The rows of a group lie close to one hidden flat surface of 8 dimensions, which passes through zero. Surfaces can cross.
In the rows, zero is written as 128.
Known rows, each followed by its group:
[113 113 121  87  95  97 140 106 125 124 186  44 116 134  76 156 120 181
 150  98 155 145]	q346
[123 110  98  97 133 102 103 100 155  90 178 101  89 134 135 119 107 129
 141 147 128 163]	q907
[130 167 154 148 109 149 127 176 130 143 132 114 141  91  80 156 115 160
 120  72 155 116]	q205
[123 114 136  74 103  97 159  89  90 193 154  93 148 162 114 157 131 128
 158 137 134 108]	q785
[133 153 137 104  94 143 119 119 112 125 147 143 151 108 187  89 139 117
 169 115  95 178]	q777
[116  88 104 110 116 114 149 125 138 146  95 165 184 122 159 104 182 116
 127 102 121 101]	q205
[142 175 129 153 149 125 129 155 137 108 155 112 105 108  59 133  78 124
 123 133 115 129]	q842
[129 152 104 151  45 111 125 147 147 182 165 136 174  89 123 116  92 116
 168  85 149  99]	q159
[135 145 141 163 137 158 129 157 110 150  80 190 153 117 169 116 149  84
 115 139 111 105]	q907
[120 147 118  95 122  86 140 117 136  88 205  48  97 121  58 131 113 151
 152 119 117 176]	q785
[119 150 149 183 125 146 118 178 122 121  85 148 130 109 153 106 171 125
 114 119 123 124]	q159
[111 113 132 159 164 108 122 156 146  96 112  95  87 135  76 157 144 159
  84 126 157 117]	q785
[133 137 152 157 130 156 134 156 113 169  89 142 138 130 114 162 123 143
 106 114 159  81]	q842
[147 100 155  91 106 131 121  85  94 175 114 147 148 157 169 151 128 116
 158 135 141 116]	q356
[138 104  72 147 136 158 151  96 159  90 126 169 145 113 159  73  98 122
 127 143  91 139]	q785
[120 114 125 136 157 109 170 128 132 111 124  90 136 131  33 143 127 158
 102 119 136 109]	q777
[102  98 120 157 174 116 114 150 137  44  87 129  90 133 158  90 218 129
  93 154 105 169]	q907
[118  98 159 116 148 140 115 109  93 119  80 133 147 152 156 138 169 143
 117 124 156 144]	q777
[123 101  99  94 105 118 158 103 143 113 141 124 154 111 150  90 151 144
 148 106 101 153]	q842
[145 149 101 147 157 129 174 108 118 160 139 155 119 153 106 120  81  74
 126 207  80  86]	q159
[118  74 111 170 179 107  72 148 188  87  69 182 141 122 139 133 146 106
  79 113 172  94]	q777
[128 116 111 134 158 119 169 110 115 126 108 141 131 148 118 109 142 109
 113 170  96 112]	q346
[120 140 171 144 137 155 178 142  74 153  86  97 132 152  90 152 170 169
 102 128 128 112]	q907
[127 118 113 135 103 123 117 138 151 136 116 152 153 114 159 112 147 117
 134 105 126 116]	q777
[153 184 141 158 121 220 178 127  77 151 126 146 119 122 155 107  89 142
 133 157  84 143]	q785
[130 171 157 128 138 118  98 153 119 138 147 108  95 132 107 161 113 113
 131 140 134 136]	q785
[158 174 125  93 100 155 146  94  89 206 171 150 143 143 150 142  56  91
 172 166 109 107]	q356
[135 171 175  77  89 154 114 107  76 133 173  88 141 110 136 136 111 166
 176  89 143 201]	q777
[105  69 100 124 139  99  98 118 156 112 123 118 104 150 152 146 145 138
 105 133 166 115]	q356
[158 155 127 112 119 141  74 116 170 115 161 142 124 115 141 124  53 127
 147 113 135 144]	q907
[103 120 107 169  63 117  98 143 117 199 132 137 102 158 218 133 134 101
 146 169 150  86]	q159
[126 119  84 122 128 111 142 155 178 156 135 158 159 102 100 137 114 106
 112 101 134  68]	q205
[107 116 152 130 113 118 161 140 111 141 132  57 120 139  59 164 151 197
 116  91 163 120]	q159
[130 105 138  88  99 133 113 103 119 137 119 147 167 123 190 110 161 124
 156  97 131 156]	q159
[157 171 135 130 128 157 112 135 134 128 131 184 162  91 158  92  93  85
 147 123  94 142]	q159
[116  82  91  79 116  96 144  76 134 111 141 126 139 147 175  89 159 118
 154 140  98 159]	q842
[123 117 141 130 131 143 150 137 104 159  87 147 139 146 148 137 173 131
 112 133 133 100]	q205
[120 102 115 161 141 196 196 108 104 109 102 107 109 147 123 122 131 208
  95 139 126 132]	q785
[148  69 121 124 134  85  59 110 190  85 116 159 140 112 125 138 114 113
 129  91 168 126]	q356
[ 98 134 132 159 182 133 129 152  87  98 127  93  20 165 144 151 174 120
  92 218 117 150]	q907
[112 161 186 150 126 118 103 172 104  88 132  60 103 111  73 147 163 177
 124  90 159 176]	q842
[146 102 118  87 193 125 145  74 118 126 134 126  91 178 106 165  88 114
 105 191 122 116]	q159
[169 164 195 149 157 188 142 121 139 133  67 118 155 157  62 143  86 201
  93 100 122 109]	q907
[120  81  96 136 164 141 129 122 155  65  82 187 168  94 163  81 172 119
 101 104 111 147]	q346
[150 166 147 128 152 210 184 119  63 153 120 158 133 122 131 141  99 130
 122 151 104 128]	q346
[149 150 159 124  95 160 107 128 104 206 132 139 138 136 136 185  72 131
 140 115 181  86]	q205
[133  86 141 141 119 125  94 110 132 146  79 170 168 145 161 132 132 115
 127 119 171  98]	q205
[131  95  70 101 159 128 183  91 153  71 162 122 157  93  57 113  95 147
 119 108 114 139]	q346
[147  87 152  99 158 102 146  73 101  92 112 102  99 168 108 132 158 129
 138 170 101 160]	q356
[133  95 119 125 121  96  63  92 165  94 163 105 103 136 115 151  66 137
 142 119 185 140]	q205
[121 126 147 164 117 102 117 159 140 155  80 147 157 137 127 122 163 113
 117 117 133  81]	q346
[ 81 177  86 143 111 144 111 178 154 128 188  90  91 102 146 122 105 160
 113 116 150 140]	q356
[116  85 112 109 140 143 141 101 112 138  99 140 103 169 207 122 177 133
 114 171 115 129]	q842
[143 148  93 136  84 112 121 151 183 140 163 153 161  82 113 105  80 101
 153  88 115 105]	q777
[123 118 126 136 149 130 189 129 119 113 119 106 148 118  53 126 144 160
 108 112 119 119]	q346
[136 176 160 140 101 125  84 163 133 136 154 120 148  86  89 150  85 127
 150  76 166 137]	q842
[ 97 130 105 173 176 119 114 175 165  65 129  92  63 124  86 136 135 153
  71 144 138 131]	q356
[175 136 150 175 170 144  78 142 150 133  83 197 119 127 114 161  70  76
 103 148 147  72]	q356
[109 127  90 101 129  99 148 132 162 100 180  85 102 115  95 126 131 140
 126 120 113 143]	q205
[126 168 101 133 138 145 122 178 163 120 142 166 112  90 161 105 134  92
 115 130  86 126]	q205
[114 139 149 139 131 159 137 144 107  85 125  97  97 122 140 106 168 167
 121 122 110 183]	q785
[127 160 141 140 134 146 104 151 129 123 153  96  62 133 124 156 102 139
 115 145 137 141]	q777
[140 156 147 160 116 113 112 141 115 193  91 166 134 161 168 123 131  67
 138 178 102  74]	q346
[143 135 115  77  94 126 174  69  98 178 161 128 170 141 138 111  98 112
 176 142  91 128]	q907
[135 144 162 169 179 169 154 143 101 119  49 161 126 157 142 103 168 128
  93 165  83 119]	q907
[157 158 170 153 138 137 141 145 119 103 110 121 137 101  65 129 119 135
 131 106 107 141]	q356
[116 103 142 133 144 155 102 142 122 114 108 123 107 127 141 163 141 170
  98 103 180 135]	q346
[118 134 122 136 153 125 142 127 127  80 145  81  79 133  95 118 131 155
 115 151 106 161]	q785
[131 140 160  90  95 133  71 115 123 105 162 106 157  89 135 134 112 166
 165  46 181 195]	q777
[130 149 157  91  67 133 140 129 119 131 164  91 175  83  99 121 131 177
 169  43 140 172]	q159
[133 132 102 143 146 146 152 139 155  98 115 162 143 104 133  85 135 116
 117 128  84 128]	q842
[135 126 131 103 109  76 113  96 123 164 162 111 158 137  81 162  82 105
 161 122 171 101]	q842

New rows, each followed by its group:
[144  98 148 102  99 107  60 113 160  95 134 125 134 105 147 136 131 139
 152  68 172 163]	q356
[139 146 127 163 143 175  88 143 135 119 122 161  91 126 177 134  89 121
 104 155 140 128]	q785
[130 164 160 168 185 153  97 165 128  47 101 141 111  98 108 103 132 128
  99 128 118 178]	q777
[131 106 107 104 120 155 206  99 105 178 125 118 134 157 121 143 132 157
 123 149 111  94]	q842
[106 106 133  82  90 133 163 124  96 189 129  99 142 148 155 159 180 163
 134 103 149 112]	q205
[135 106 133 111 151 132 184  83 107 154 102 111 140 181  97 134 131 150
 115 156 107 101]	q907
[153 160 135 108 100 129 145 122 110 207 161 130 158 131  84 168  62 111
 151 121 144  79]	q785
[127  69 135 137 160 139 125 102 127 147  45 165 135 191 177 135 171 128
  89 161 140  85]	q907
[123 128 129 150 142 137 118 163 145 156 108 140 107 133 115 175 122 130
  91 127 164  75]	q205
[115 135 163 138 150 137 123 120  93  73 124  71  68 153 125 122 159 165
 122 160 121 195]	q205
[141 174 130 160 113 171 123 160 149  88 140 143 141  62 121  91  97 142
 136  81 112 163]	q785
[139 167 186 139 175 165 160 129  71 101  81 142 190 105  69 115 135 139
 120 102 118 160]	q777
[113 155 151  77  98  73  87 135 131  99 182  74 116 107 128 119 158 125
 177  99 122 198]	q785
[155 205 139 145 136 155  90 152 146  90 171 127  90  94 124 114  64 117
 141 133 101 169]	q907
[123 108 108 123 123 112 150 139 148 172 123 128 159 126  79 167 114 135
 114  97 164  60]	q205
[125 143 126 134  96  67  89 135 150 121 134 127 116 145 176  78 162  74
 166 161  76 147]	q346
[139  78  77 123 147 121 115 105 177 130 119 190 168 114 129 133  81  94
 116 117 152  79]	q346
[154 180  88 116 113 186 166 132 153 144 184 148 120  95 132 112  50 127
 137 129  81 124]	q842
[134 132 125 117 108 134 177 112  91 188 109 168 189 126 145 107 142  91
 154 136  95 102]	q907
[138 156 120 114 104  91  95 147 169 110 167 127 160  77  93 115  97 107
 158  74 129 140]	q785
[148 196 137 136 140 145 152 138 103 124 155 139 121 112 116  91 103  91
 145 165  58 156]	q785
[123 156 127 153  47 134  92 197 180 146 156 118 106  81 159 129 136 148
 143  62 143 125]	q777
[158 134 135 126 163 142 153  92 148 111 107 125 142 159  85 114  86 150
 115 141  90 117]	q907
[101  88  78  88  75 105 142 100 144 180 138 154 198 125 187 105 142 119
 155  96 143  97]	q356
[126  94  95 110 200 100 143  71 122  85 120 140 112 173 131 110 123  93
 111 206  94 139]	q777
[114 136 173 143 144 134  74 151 103  98 116  97  62 147 159 151 159 147
 115 145 154 175]	q842
[118 150 158 154 113 106 125 165 130 123 118  93 121 124  99 126 158 145
 130 110 123 127]	q346
[149 131 147 118 121 133 108  71  92 138 152 107 105 167 133 147  67 126
 159 169 146 149]	q205
[126  94  69 128 135 173 225 125 160 119 102 158 159 108 137  76 163 158
  98 117  61 104]	q842
[117 100 105 112 147 110 166 104 133 114 154  67  85 158  70 156 123 168
 112 149 133 123]	q842
[115  67 130 105 138 114 100  96 125 163 116 116 118 173 129 196 116 150
 107 131 209  85]	q777
[123 135 144 103 101 138 184 128  94 196 141  84 146 140  72 174 125 167
 132 108 149  90]	q205
[125 150 170 122 139  81  84 162 120 180 126 114 115 147  80 199 128 102
 121 129 172  81]	q785
[142 201 169 159 148 110  79 159 114 104 151 125 108 106  89 122  83  80
 145 149 119 162]	q842
[112 129 183 116 142  91 140 104  47 127 113  78 107 181 119 136 187 124
 143 181 118 164]	q842
[147 163 130 154 172 140 159 135 119 134 125 142 133 129  65 133  76 109
 109 161 104 102]	q777
[131 154 151 121 139 112 164 136  92 148 111 134 148 133 110 109 169  98
 138 150  81 128]	q785
[111  79 127 176 136 123  63 176 172 120  61 168 117 127 168 156 168 134
  80  99 193  83]	q777
[151 121 157  70 194 154 119  93 110  83 129 116  99 148 119 155 124 147
 111 143 119 179]	q159
[114 114 136 145 129 109 126 152 145  77  91 140 169  94 130  78 196 131
 128  80 110 160]	q842
[118 104 145 110 126 101 179  91  75 155  91 142 188 159 138  92 193  99
 151 156  89 125]	q842
[135 183 154 138 141  91  84 175 148 103 145 117 113 102  82 133 123  98
 131 117 120 142]	q785
[109 171 142 146 123 170 148 162  85 178 130 107 100 146 147 156 130 153
 109 147 145 113]	q356
[139 109 125  89 116 168  97  90 105 172 139 161 121 147 210 163  97 119
 143 141 168 127]	q346
[122  79  42  98 131 107 209  88 180  80 159 116 151 111  96  70 142 145
 130 120  61 134]	q842
[119 127 133 125 115 127 185 127  84 166 112 132 161 129 126 119 167 113
 135 136 107 112]	q907
[160 173 131 136 176 157 156 102  90 152 112 196 154 142 140 105  78  54
 131 202  73 113]	q777
[128 151 184 120 204 155 120 109  68  56  96 125 144 130 102 117 139 145
 115 135 127 203]	q777
[139 158 142 198 148 195 114 184 145  90  67 190 144  84 157  90 137 127
  97 110 113 134]	q785
[139 145 168 165 131 136  94 158 110 170  62 197 182 123 152 137 135  80
 121 118 152  84]	q842
[133 117  64 137 113 161 174 151 205  81 137 156 161  60 116  68 121 153
 112  66  84 126]	q842
[ 87  90  88 112 106  86  88 139 118 125 184 106  65 125 177 161 156  97
 140 157 173 144]	q907
[121 122 110 144 135 128 106 122 127 109 114 162 105 144 211  88 157  88
 130 179  96 153]	q159
[133 121 123 153 145 118 149 142 156 107  99 134 159 117  65 121 126 144
 103 103 126 101]	q907
[148 133 161  80 114 131 156  78  73 152 156  89 107 164 125 147 126 140
 164 161 107 161]	q356
[143 102 108 124 119  80 131 103 148 167 114 176 208 125  91 129 102  78
 143 113 144  65]	q842
[124 131 156 136 107 186 153 131  92 145 113 105 122 131 134 144 138 189
 120 105 152 135]	q785
[150 180 172 144 115 162 131 123  80 148 136 118 129 134 115 137  90 137
 148 135 127 146]	q205
[129 117  90 133 140 107 179  97 114 166 129 136 124 172 117 121 108  89
 125 198  92  84]	q159
[115 116 137 112 129  65 165 137 125 139 115 106 179 120  48 127 178 121
 135  98 116 101]	q785
[122 121  98 129 128 123 156 117 127 133 109 174 177 121 164  76 154  92
 135 140  85 120]	q356
[130 121 117 141  95  67  71 132 167 169 120 158 140 153 167 120 123  70
 149 150 130  78]	q346
[112 155 133 102  89 117 120 137 126  90 195  66 108  90 112 115 135 164
 164  85 125 200]	q907
[128 121 117 137 141 123 181 129 125 155 105 144 167 127  89 122 138 119
 115 129 109  84]	q205
[141 108  64 171 150 185 181  99 154  87 113 172 138 112 139  74  77 137
 105 146  89 120]	q785
[110 133 167 150 115 107 119 160 108 162  99  87 100 166 115 153 170 152
 116 139 146 108]	q346
[136 116 101 122 135 133 159 120 151 117 151 130 169  91  65 135  84 145
 126  84 145 111]	q346
[102 156  57  97  81 128 113 124 156 156 191 161 152 101 223  78 100  97
 164 125 111 142]	q356
[117  61  70  80 106  74 133  68 155 137 164 118 120 160 163 117 136 114
 148 157 120 126]	q777
[144 146 120 152 193 131 155 118 139  97 128 115  91 157  68 123  83 124
  96 188  89 114]	q907
[110 128 170 168 147 114 126 169 112  92  68 120 145 121  97 116 200 141
 105 107 133 140]	q842
[104  92 104 151 127 124 159 143 131 152  69 168 181 134 157 106 185 121
 101 118 130  80]	q356
[124 161 157  99 120 143 136 115  87 100 159  88 106 122 145 105 145 151
 156 131 102 207]	q777
[120 180 159 133 131 164 115 183 112 138 156  81  61 121 112 176 121 164
 104 120 150 137]	q205
[124 104  93 120 161 122 130 108 157  63 147 133 116 105 122 102 121 127
 117 127 112 161]	q346
[ 79 173  95 135  91 154 135 178 133 142 157 125 142  95 185  87 151 148
 131 101 122 146]	q356
[132 101  99 119 153  70 120 115 149 136 109 183 167 138 137 103 143  45
 132 158  98  92]	q785
[132 158  67  69  87 116 144 143 170 183 217 135 144  90 123 139  74 102
 153  99 115 100]	q205
[ 95 101  85  99 128 115 196  91 102 182 141 100 135 176 127 132 146 136
 121 172 117  92]	q356
[188  96 198  79 117  94 143  65 107  65 115 109 173 107  58 105 158 131
 189  82  89 198]	q356
[146 140  99  86 111 141 142  89 130 131 170 154 167  98 148 100  80 101
 166 120 101 153]	q346
[122 155 144 161 157 213 152 173 113 118 106 111  50 139 149 148 149 183
  77 151 110 138]	q842
[136 106 117  92 116 103 132  88 134 119 161 105 128 133 110 125 111 129
 151 126 126 142]	q356
[107 102 149 120 112  76 103 158 144 127  97 122 170 112 108 135 196 124
 130  69 160 117]	q785
[154 178 182 152 138 173 106 154 142 110 108 114 126 118  92 139  89 180
 114  91 135 143]	q907
[135 117 127 142 177 182  69 138 134 117 118 151  62 138 170 189  85 138
  81 153 191 121]	q346
[135 139 133 120 151 184 122 133 115 106 151 121  99 107 116 164  87 167
 109 103 170 155]	q346
[143 214 136 145 131 171 121 173 121 123 147 162 111  87 158  97 111  90
 140 138  75 158]	q205
[ 91  97  74 116 115 122 122 121 144 189 148 129 119 161 176 158 112 136
 109 151 175  76]	q356
[115 121 133 127 165  89 114 136 127 101 134  92  72 155 109 141 157 123
 112 166 124 142]	q785
[135 168 155 140 120 135 169 151 112  97 135 106 151  90  73  94 143 147
 143  96  88 160]	q356
[126 104  89 148 128 100 148 123 146 150 116 148 152 137 114 120 121 102
 122 146 126  78]	q159
[143 206 172 198 151 197 115 197 111 101  93 161 111  94 142 104 129 125
 104 131  98 150]	q785
[115 146 151 128 123 167 111 163 102 141 101 142 111 124 205 125 193 132
 118 125 121 150]	q205
[115 108  93  94  87 116 111 107 144 160 158 138 153 128 185 125 116 120
 152 115 151 122]	q356
[107 109 105 143 152  95 136 145 155  48 129 109 117 106 101  85 180 137
 116 123  98 165]	q907
[147 130 141 127 132 138 124 117 124 177 118 144 162 131  85 179  68 126
 121 111 184  74]	q777
[ 98 134  87 124 145 110 159 195 181  84 147 108 117  77  85 111 187 147
  95  86  99 131]	q205
